The rows of a group lie close to one hidden flat surface of 8 dimensions, which passes through zero. Surfaces can cross.
Known rows, each followed by its group:
[  5.2  16.9  31.1   0.5  -4.7  -1.0  22.9   2.1  12.4   8.5  36.2  10.6
 -27.0]
k806
[ 32.6 -13.0  15.4  -7.7   6.7  13.0   2.2   5.5 -22.8   4.0  -2.8  12.6
  21.7]
k213
[-34.2 -17.6 -17.3  21.5   7.5  16.3 -16.3  -9.9  12.8 -10.4   3.5   4.1
  -1.6]
k927
[ -4.8   6.5  -9.8  24.5   6.7  -3.1 -40.9 -19.4  22.3 -22.3 -20.3 -17.0
   0.1]
k927
[ -3.0 -45.3   6.7 -34.6  -9.9  -6.5 -14.6   1.7 -14.2   9.9  19.7 -15.6
   7.7]
k654
[ -8.7   9.7   4.1   1.3 -13.2   4.0 -14.1   0.8  22.4 -29.2 -31.7  14.7
 -15.4]
k213
[ 17.3  28.1 -38.3 -12.3   1.0  17.0   8.3 -29.4 -24.3   8.6  14.9 -13.3
 -26.6]
k806
[-20.3   5.2 -14.6  19.1   6.3  15.0  13.6 -17.7  -9.5   6.4   2.0  -2.2
  -4.8]
k654
[  9.2 -26.0  23.5 -15.0   4.6  23.3   6.6   2.4 -17.6  21.7   0.4  22.0
 -14.2]
k322
[-16.5  26.1   4.4   3.6 -10.4  18.0  10.4   0.6 -12.9 -10.3  17.4   1.1
   2.2]
k213
[ 28.3  -7.6  28.4  -3.1   1.0  12.9   1.9  13.8   5.8 -11.7  -1.1  34.6
   0.3]
k725
[-28.6  -7.1 -26.6 -26.7  22.6  33.2  13.3 -14.2 -18.3  -2.5  11.1  11.1
  18.7]
k927
[ -7.5  21.2   0.4  -3.5  -5.0  -3.0   0.8 -23.4  11.5  -8.4  24.2 -17.0
 -20.1]
k213
[ 29.5  31.9  -2.3 -28.8  -1.8 -16.8  16.0  -2.1 -18.0   5.4  -9.7 -19.3
   9.6]
k927
[-20.6 -23.4  16.0 -38.3 -20.3   1.4 -16.8  23.6 -30.8  24.4   2.4 -16.8
  -8.7]
k654
[-22.4 -33.9 -16.0 -10.4 -11.3  -8.2 -14.4  12.9  10.8 -17.6 -16.1   3.7
  16.2]
k654
[-32.0 -22.2  -2.0 -10.7  -1.8  -2.1   7.0  10.9  -0.6   9.5  16.6   0.3
   5.7]
k806
[  4.8   4.9   2.0 -38.0  29.6  19.2 -19.2  13.1  -6.9   3.9 -10.7  11.5
  12.7]
k213
[-13.6  14.0 -11.2   9.9  -3.8  16.1  13.8 -17.3 -11.9  -8.9   8.8  -1.2
  -2.8]
k927
[-18.5 -13.0  -6.8   9.7  -7.7 -32.1  -5.4   7.0  19.2   5.8  18.7 -22.0
   1.6]
k725
[-18.3  39.0   3.9  11.9  -1.4 -15.0   5.6   3.9  -7.0  19.0  -2.4 -26.9
  -7.5]
k725
[  2.3 -13.9   5.5  16.7 -10.3   3.9  17.6  -2.2   4.7 -11.5  16.6  17.9
   1.8]
k654
[14.6  5.3 -4.7  9.0  2.8 -9.7 10.6 19.5 28.0 -9.1 27.5 22.3 -1.5]
k725
[-44.7  15.9 -20.6  -9.8  -8.3  -8.7 -14.4  27.2  -1.6   1.9 -26.5 -12.5
   5.9]
k654
[  2.6  21.5  -0.1  -9.7 -13.8   1.4  34.4   1.1 -22.8   5.4  12.9   0.1
   0.6]
k927
[ 25.5 -14.3   2.0  -9.8  -8.3   8.2  -8.5 -26.1   0.2 -20.7 -11.4   2.3
  -6.6]
k322
[  2.2 -18.7  -4.6  14.4  -4.8   7.7  -7.2  -2.9   2.9   7.6   6.3   7.5
 -21.4]
k927
[-39.7 -16.2  -5.6   3.8 -13.4   2.0   4.4 -13.4  -5.3   8.4 -20.0 -10.7
 -18.3]
k806
[ 23.3   1.4  14.6   9.7  -7.7  14.9  14.5 -12.7   8.6 -13.0  -3.2  27.7
 -25.1]
k927
[-10.4 -28.6 -19.8  -1.3 -17.6  12.4   2.5 -21.9   3.4 -25.3  -2.6   9.8
  -7.3]
k322
[ -9.6 -44.7 -21.3 -15.5 -16.2   9.1   2.6  -7.9 -29.3   7.1 -27.6  -0.8
   2.4]
k806
[ 11.8   3.2 -33.1 -18.2 -24.7   1.4  27.5 -14.7  -0.9 -38.2   8.5  12.9
   4.9]
k322
[-39.3  -9.7 -16.4   2.7  -2.8  17.9  -3.2 -12.2  -5.9   0.4   4.7  -4.5
  -9.0]
k806
[ 11.8  15.1 -27.6  -2.8  18.0 -11.0   5.6  11.3  34.6  -6.4  19.0  17.1
  -7.2]
k725
[-14.8   4.1  -0.6 -35.3 -15.4   7.2   8.3  22.3 -10.0  -9.4  30.0   8.7
   7.0]
k654
[ 33.3 -30.2  12.2  19.5  13.4   4.3  -1.0  -5.3 -16.2  17.4  10.8   3.4
  18.1]
k725
[-26.3 -17.4 -31.9 -18.7  18.6  11.6  15.5   2.8   8.6   1.3  -1.3  20.8
   2.6]
k322
[ 24.1  -0.8  -0.9  -5.4  -8.7  13.4  28.5  -7.4   3.3 -13.7   6.5  32.3
 -18.3]
k322
[  3.3 -13.1  10.9  23.4  -1.6  -8.5   3.8   4.2  10.5  -1.6   1.8   7.3
   3.9]
k654
[  1.5   7.8  21.3   4.4  12.1 -15.6  -5.6  32.4  16.9   3.8  13.0   5.8
  19.5]
k806
[-41.7   4.8  -4.6   8.6   3.7  -5.5 -10.9  28.9   9.6   1.6 -29.6   3.0
  11.3]
k654
[ 11.1 -16.1  -7.2  -4.5  20.9  -4.3   4.2  12.7 -18.1  27.9   7.4  -5.4
  26.1]
k213
[-15.2  25.0 -17.5  16.3 -23.0  -3.6  13.9 -10.8 -31.7  10.1  16.2 -32.7
  -2.2]
k927
[-30.9  -4.5   2.1  -7.1  -1.6  19.7   2.3  18.3 -13.9  -1.1   4.7  13.7
  12.4]
k213
[ 17.8  26.2   9.8  -9.8  12.4  -8.1  -5.9   8.1  -8.0   6.6  -0.8 -13.8
  16.8]
k927
[ 24.0  -3.3 -33.1 -11.0   3.6  -4.4  -8.3  -9.9 -14.5  -6.7 -24.5 -12.6
  18.8]
k806
[  4.3   2.5 -29.5  -2.6   0.7  15.9  26.2  -3.4   3.0   3.1  -0.3  28.6
 -27.8]
k322
[-23.3  24.2   7.1  -2.5   8.3 -16.5  -1.4  32.0  28.8  -2.3   4.9   5.9
   4.4]
k725
[  2.0  -7.1   0.4  39.8 -33.0   5.6 -19.6 -18.6  -8.1  -2.1  -5.6 -13.2
 -37.3]
k322
[ -5.4 -16.2  -7.3  24.0 -22.9  -0.7 -14.7  -7.5  11.7 -17.3  -7.8   2.7
 -17.9]
k322
[  8.1  12.5   8.3  33.2 -28.8  -3.6  15.2 -13.7  -7.2 -22.7   4.5  -4.9
   6.1]
k213
[ 51.4  -0.4  38.5 -12.0   9.8   1.7   2.1 -14.5  -7.0   4.1  32.2  -0.8
   5.6]
k213
[ -9.8 -12.4   2.5 -18.1 -13.2 -21.8  26.4 -22.3  16.1  -2.6   2.2  -9.6
 -15.2]
k806
[ 25.5  -8.0 -13.1 -11.3   1.0 -21.1  -5.5 -18.6  19.9   8.7   5.1 -12.4
 -34.0]
k725
[ 15.8   5.1 -14.2  18.2 -19.2 -12.8  17.2 -13.2 -12.9 -12.8 -22.6 -10.8
  13.2]
k806
[-11.3  -4.8  -1.4  13.1 -13.7   8.2  12.2   1.8 -18.7  -5.1   6.2   0.1
  16.6]
k213
[-11.4  11.6   7.8  23.3   0.1  -6.2   4.2  16.5  -4.6   0.5   9.5  -5.8
  24.8]
k725
[ 45.1  17.1  -6.6 -37.6  13.7  -0.5 -11.5 -15.9   5.1 -14.1   0.5  -3.3
  -1.5]
k654
[-16.2  -7.0  -6.4   9.7   5.8  15.1  21.6 -29.5   9.1 -12.7  13.9  10.8
  -5.1]
k322
[  7.4 -30.9   0.2  17.7 -17.1  11.9  20.6  -6.5 -13.9   2.5  31.8  13.6
  -4.9]
k725

New rows. What belongs after each?
[ 26.1 -11.1   4.9  11.8  -7.2 -18.7   4.0   7.2  22.7  -5.1  26.3   8.9
  -7.4]
k725
[ 13.1  -4.0   8.1  -3.4   0.0  17.5  -5.0  -6.2 -28.0  26.1  -6.2  -2.8
 -23.2]
k322
[-17.0  -1.9  -7.8 -35.0  11.4  -7.8  -2.9  11.0  32.7   9.5  -2.1  13.8
 -33.8]
k725
[-36.0  -8.9 -19.5   7.6  -5.5  -9.4   2.0  -3.1   7.9   1.5   7.2 -14.4
  -0.6]
k213
[ 13.7 -40.0  17.2  -5.7   1.4  -6.8 -11.8   1.6   7.9  -6.3  -6.9   6.0
  16.7]
k213
[-14.6  -3.9  -2.1  -1.0   9.6   6.3  17.9  13.9   3.8  23.8  21.7  15.5
 -15.0]
k725
[ 13.2  -3.4  20.0   6.8  12.9 -19.1  -9.7  18.9  18.1  10.3   3.3  -0.5
   8.6]
k725
[ 20.4  -8.9 -11.5  -0.6  12.8  -4.5 -19.3 -27.5   0.7   6.7 -26.9 -18.4
  -7.6]
k654
[ 17.6  12.1  -3.5  13.4 -39.4 -10.9  -0.3 -13.9   5.5 -41.9   5.9  -9.0
   1.1]
k725
[ 18.6   8.2 -30.3  16.2  23.4  -1.8   5.3  -3.1   4.2   2.6  17.5  -0.1
  18.4]
k725
[  5.4   1.3 -42.5  -8.6   2.6   3.4  -3.9  16.4   7.7   8.3 -23.7  19.1
 -28.9]
k322
[ -5.5 -12.7 -25.2  -5.8  -9.1 -30.4  -1.0   9.0   6.2  14.9  -6.1 -19.1
  -7.8]
k927
[ -4.4   0.1   4.7   1.2  16.5  32.7   2.4 -15.3   7.7 -20.1   1.9  28.5
   1.5]
k927
[ 14.1  -6.9  11.3  34.7 -20.0 -25.1   8.4   8.7  10.0  -1.1   9.3  -3.2
   0.5]
k654
[ 35.8  -5.3 -10.6  -3.5 -15.0  -0.2  11.4 -40.1   0.3 -30.3 -15.9   0.7
  -3.8]
k806
[  0.8  33.9   1.7  -2.1  18.8  -0.2  -1.1  -0.7 -31.7  39.8   3.0 -31.1
   1.2]
k322
[-22.2 -13.6  15.0  10.6   1.1 -19.0  -3.4  24.5  11.0  11.6  14.2  -6.5
  15.2]
k725
[-14.7 -37.0  34.7   6.6  11.8  14.3  -9.3 -12.8   8.6   3.1   3.0   9.2
   2.0]
k322
[ -5.3 -21.7   7.5 -10.5 -25.2   3.7  14.2  20.7  -9.6  -9.4  13.1  17.7
   8.8]
k322
[ 32.2  13.7  12.5   9.8 -17.6   7.7   4.6  -3.2 -16.3   7.2  -1.7   4.6
 -28.8]
k322
[ 12.6 -17.7  15.7 -17.2   3.1  -9.5  18.8  15.9  28.8  -5.2 -11.4  36.4
  -8.4]
k927
[  7.2  31.1  30.9   7.4 -23.0 -11.2  -1.8   1.8  -3.5  -7.9 -11.9 -14.4
  -9.7]
k725
[ 29.5 -13.6 -17.7 -13.8  19.0  -8.5  -4.3 -20.4  -7.3  15.5   0.0 -17.4
   5.7]
k213
[ -5.4  19.3  -3.4  -0.8  14.0  18.8  -5.7 -11.3 -12.3  14.8 -31.7  -0.7
 -18.7]
k654
[  1.7  28.4  -0.5   4.0 -17.2 -10.9  -6.9  -8.1   0.8 -20.7 -12.0 -19.1
   2.7]
k725
[ -5.8  16.2 -16.4   2.7 -19.2  20.2   9.8 -19.9 -16.2 -15.5  -5.0   1.8
 -14.7]
k213
[-12.5  -7.4   6.1  -8.4 -27.5  -9.2 -10.9  -5.2 -34.3  -0.1  -5.0 -37.5
  18.9]
k927
[ 24.5   2.7   3.0 -20.7  17.4   8.5  -5.0 -16.8 -12.0   9.1 -11.1  -4.9
  -4.6]
k322
[ -9.4  22.7 -19.2  13.0  -5.1  11.0  19.2   3.7 -25.1   9.3   6.9  -2.5
   1.9]
k213
[ 25.8  15.1   2.5  12.3  14.6 -22.7 -25.6  13.0  12.6  18.1  -2.6 -17.1
  -5.0]
k927
[-19.3  29.4 -21.7  17.2 -21.5 -13.3  22.2   4.6 -13.4   4.7  33.2 -23.4
   1.3]
k654
[-21.8 -20.0  -2.0  32.0 -28.2 -24.6 -10.4  10.0  13.8   4.3  -0.7 -14.7
 -14.6]
k927
[  4.6 -32.3 -22.2  -8.3   2.1 -14.9   6.1   4.5  28.0   7.8  -8.6  19.5
 -27.5]
k927
[ 19.3   1.0  30.2 -24.6   9.3 -18.6 -26.7  11.3  27.6  -2.3 -29.9   1.7
  -8.7]
k725
[ 21.9  -2.3   8.3 -18.1   3.9   7.7  -1.7  -5.7 -13.4   6.9  -5.6  -0.1
  -1.9]
k322
[  8.1  12.7  -9.9   1.6 -10.3   7.1  26.5  -9.6 -12.7  -0.2  34.4   1.3
  -7.3]
k806
[  7.6  -0.3 -31.7  -5.1   4.8 -12.5   0.1 -25.1   2.5  14.6   6.2 -20.8
 -23.5]
k725
[  0.2   5.6  10.3   5.7 -17.1  -8.2  29.5 -12.2   4.3  -3.8  16.5   0.5
 -13.2]
k806
[-24.5   2.1   8.7 -13.9 -18.3   8.1  -9.4  -7.0 -13.6 -16.6 -25.2  -8.3
   3.1]
k725
[ -6.9  10.2 -30.8  19.0  -2.4 -20.3   7.6  -9.6  12.3 -13.9  14.7 -18.3
  16.4]
k654
[-18.4 -21.1 -17.2  20.9  -5.5  -1.4  -5.0  -0.9  14.1   4.7   5.0   3.1
 -18.9]
k927
[  1.0  31.5 -12.5   5.6   1.2 -14.6 -19.3   1.1  11.3 -29.7 -18.0 -15.9
  32.3]
k725
[-18.6  -3.6 -44.1  -9.0  26.5  11.6  -5.8 -20.9   4.9  11.8 -17.7  -3.1
 -12.8]
k322
[ -6.9  -2.6  -0.9  -0.8  -0.2  18.0  22.0  25.8 -18.5  31.7   4.0  25.2
 -20.4]
k213
[ 26.1 -14.2  27.1  13.3  -5.8  -5.5   9.4  22.5   2.0  11.6  -9.7  23.8
  -7.2]
k213
[  4.4 -28.3   2.5  -3.8  11.3 -11.7   6.7  -0.2  -4.9  26.3  24.9  -9.6
   8.0]
k213
[ -1.8 -22.1   4.1   9.3  14.8 -12.5   8.9   6.4   0.4  42.5  22.8  -7.1
 -11.6]
k725
[-11.9 -32.1 -22.6  -4.9   0.1   6.3 -16.4   2.2 -21.9  25.9  14.8 -16.4
  -3.6]
k927
[-50.7  24.8  13.3 -12.7  -7.7 -23.8 -10.0  21.6  17.0   6.0 -14.8 -23.2
  -6.9]
k725
[ -2.9 -13.2   6.7  20.2   5.1  23.2 -22.3  -2.8   5.8 -28.4  -2.6  19.1
  20.0]
k806
[  1.1  42.9  16.4   5.6 -12.3   5.9   8.5 -14.6   6.9 -11.4  27.2  -4.8
 -25.2]
k213
[-10.8  17.7 -15.7 -13.1   9.6   8.3  34.0 -19.6 -15.5  -0.2  21.2  -6.2
  15.4]
k322
[ 13.4 -19.3  11.6 -24.3  11.4   0.0 -27.5  -1.0  -0.1   7.7 -22.3  -5.0
  -1.7]
k654
[  2.5 -24.7  35.9 -23.7  13.5  -4.5 -22.7  15.4  30.7  -2.2   0.2  16.8
  -4.4]
k213
[ 14.8 -62.4 -10.0 -23.5   2.1  -4.4 -24.0 -13.5  17.5 -15.9  -6.5   7.8
   2.3]
k725
[  2.9  13.4 -16.2 -37.8  10.5 -12.0 -17.3  10.7  17.7 -21.7   0.2  -3.7
  21.1]
k654
[ -8.0 -23.6 -19.2   5.5  27.0  -3.7  -3.9   3.3   3.5  20.0  11.5  -3.7
  17.6]
k725
[ -3.5  -3.6 -10.2 -13.2   3.9  35.7  -4.1  -9.9 -18.9   8.4  24.3   9.9
 -23.5]
k806
[ 41.6  -0.1 -26.5   4.5  26.0 -10.3 -26.1 -28.2  -2.5  -5.4 -20.2 -27.0
  25.5]
k725
[ 10.9  -7.3 -28.7 -18.0  11.5 -22.7  -8.1 -16.5  24.6  15.4   5.4 -16.0
 -32.1]
k725
[ -2.3 -12.4   6.3  14.1  -6.6  17.3  18.7  -0.9   4.5 -14.2   6.5  30.1
  -1.0]
k654
[  8.6 -18.1   6.7   6.1  13.8   0.0  10.4 -11.0  11.9  -5.0  36.0   4.9
  16.7]
k654
[  5.1  22.6 -18.2  34.1 -16.9  -6.4  18.5 -10.5 -19.0  -7.3   0.0 -16.0
  13.4]
k213
[-11.5   4.4 -26.2  -8.9  21.6   4.1  14.1  -2.5  16.0  -0.5  -2.2  14.9
   0.0]
k322
[ 19.2   0.5   6.0  18.5  -1.2  19.8  -5.5  -7.1 -19.4  14.2  18.6   1.7
 -21.1]
k927
[ -5.8 -29.9 -15.8 -25.1   6.7 -14.4 -12.9   8.3  -1.2   6.0 -21.8  -8.5
  19.5]
k806
[-29.6  25.1 -25.2  -8.9 -12.0  -8.9  12.0  16.1  -3.8  -7.2  26.5 -14.0
  13.6]
k654
[  9.2   7.1  28.7   9.7   4.4   3.7  27.0  -3.2  15.2 -10.8  19.8  22.7
   3.8]
k322
[ -4.7  12.3  -8.9 -19.5  24.9  22.1   3.4  -3.8 -11.6  16.5 -18.0   8.8
 -10.6]
k725
[-16.6   0.7   4.2  -6.5  11.8 -23.0 -14.2  15.4  21.5   8.4  -5.9 -13.5
   3.6]
k725
[  6.8  32.7  -4.7  17.7  20.0   9.5  13.8 -39.3  -0.6   7.2   8.5 -13.2
 -12.9]
k322
[  4.0  -9.9   6.6  14.2 -14.6  -5.8   1.6   1.0  28.1 -29.8   1.3  18.8
  -1.9]
k322
[ 50.8  -8.6   8.5  -5.0 -13.0  -7.2 -11.9 -14.9  14.1 -25.8  -4.6   8.7
 -11.5]
k725
[-30.7  -8.3 -38.4  -3.7  19.5   9.6   9.5   4.3   2.1   7.2  16.7   7.5
   8.8]
k725
[  5.2  21.7 -12.2   4.2  10.4 -17.2 -12.0  13.0  15.1   3.0 -12.3  -8.6
   2.4]
k322
[ 34.2 -20.8   9.3  20.8   4.0   4.4  -0.2 -19.0  17.4 -15.5 -23.8  22.8
  -6.8]
k654
[ 26.3 -13.1   4.5  23.4  18.0  -0.8  -5.8   3.4  -7.7   5.8   8.0   1.4
  33.0]
k725
[  7.3 -26.9 -11.4 -29.7   9.3  -7.4  -8.1 -23.9  24.1 -29.4   0.7   0.4
  16.8]
k806
[-38.9 -17.6 -20.7  -6.4   2.0   5.2  14.7 -10.9   6.6 -15.6  12.7   2.2
  19.3]
k322
[ 25.5  28.4  17.2 -11.7 -17.1  -2.5  14.7 -17.2  -4.1 -25.6 -21.1  -0.1
   1.0]
k927
[  2.1 -27.5  38.3  15.6  15.0  10.1 -29.2 -10.9   5.9  13.9 -11.8   0.7
 -14.2]
k322
[-10.1   0.1  17.7  25.3 -13.3  11.7   9.5   1.1 -15.8  17.0  16.0   0.6
 -19.3]
k322
[  3.4  36.9   9.3 -10.3 -15.1  14.8   5.7  -8.2 -10.3 -13.7 -21.8   2.9
 -17.4]
k725
[ 27.3 -23.2  10.9   2.9 -10.4  -9.3  -9.0  -4.7   8.6 -12.7   3.0   1.1
   1.8]
k725
[ -0.6 -20.7   6.6  -4.5   0.2  22.8   2.8  -1.8 -18.4  20.8  -1.6  13.3
 -21.8]
k322
[ 21.9 -14.7 -13.3  -4.2  10.9  -0.9  -0.6   0.5 -17.3  10.4 -14.3  -1.0
  17.4]
k213
[  7.8   1.2  26.7  11.1 -27.7  -2.6  -2.9  -6.5 -14.4 -12.7  -8.9 -10.3
   3.1]
k725
[ -5.7  20.8   3.1  29.0  -1.9  -6.9   9.9   0.1  -7.7  20.1   7.6 -14.7
  -8.2]
k654
[-13.7   9.9   2.0  10.6 -20.0 -10.8   6.0 -25.7  23.7 -10.5  21.6 -12.4
 -37.0]
k213
[ 28.3  12.5 -11.9  -2.1   5.8   9.1  11.2 -28.1 -17.8  20.3  -1.6  -7.8
 -30.3]
k725
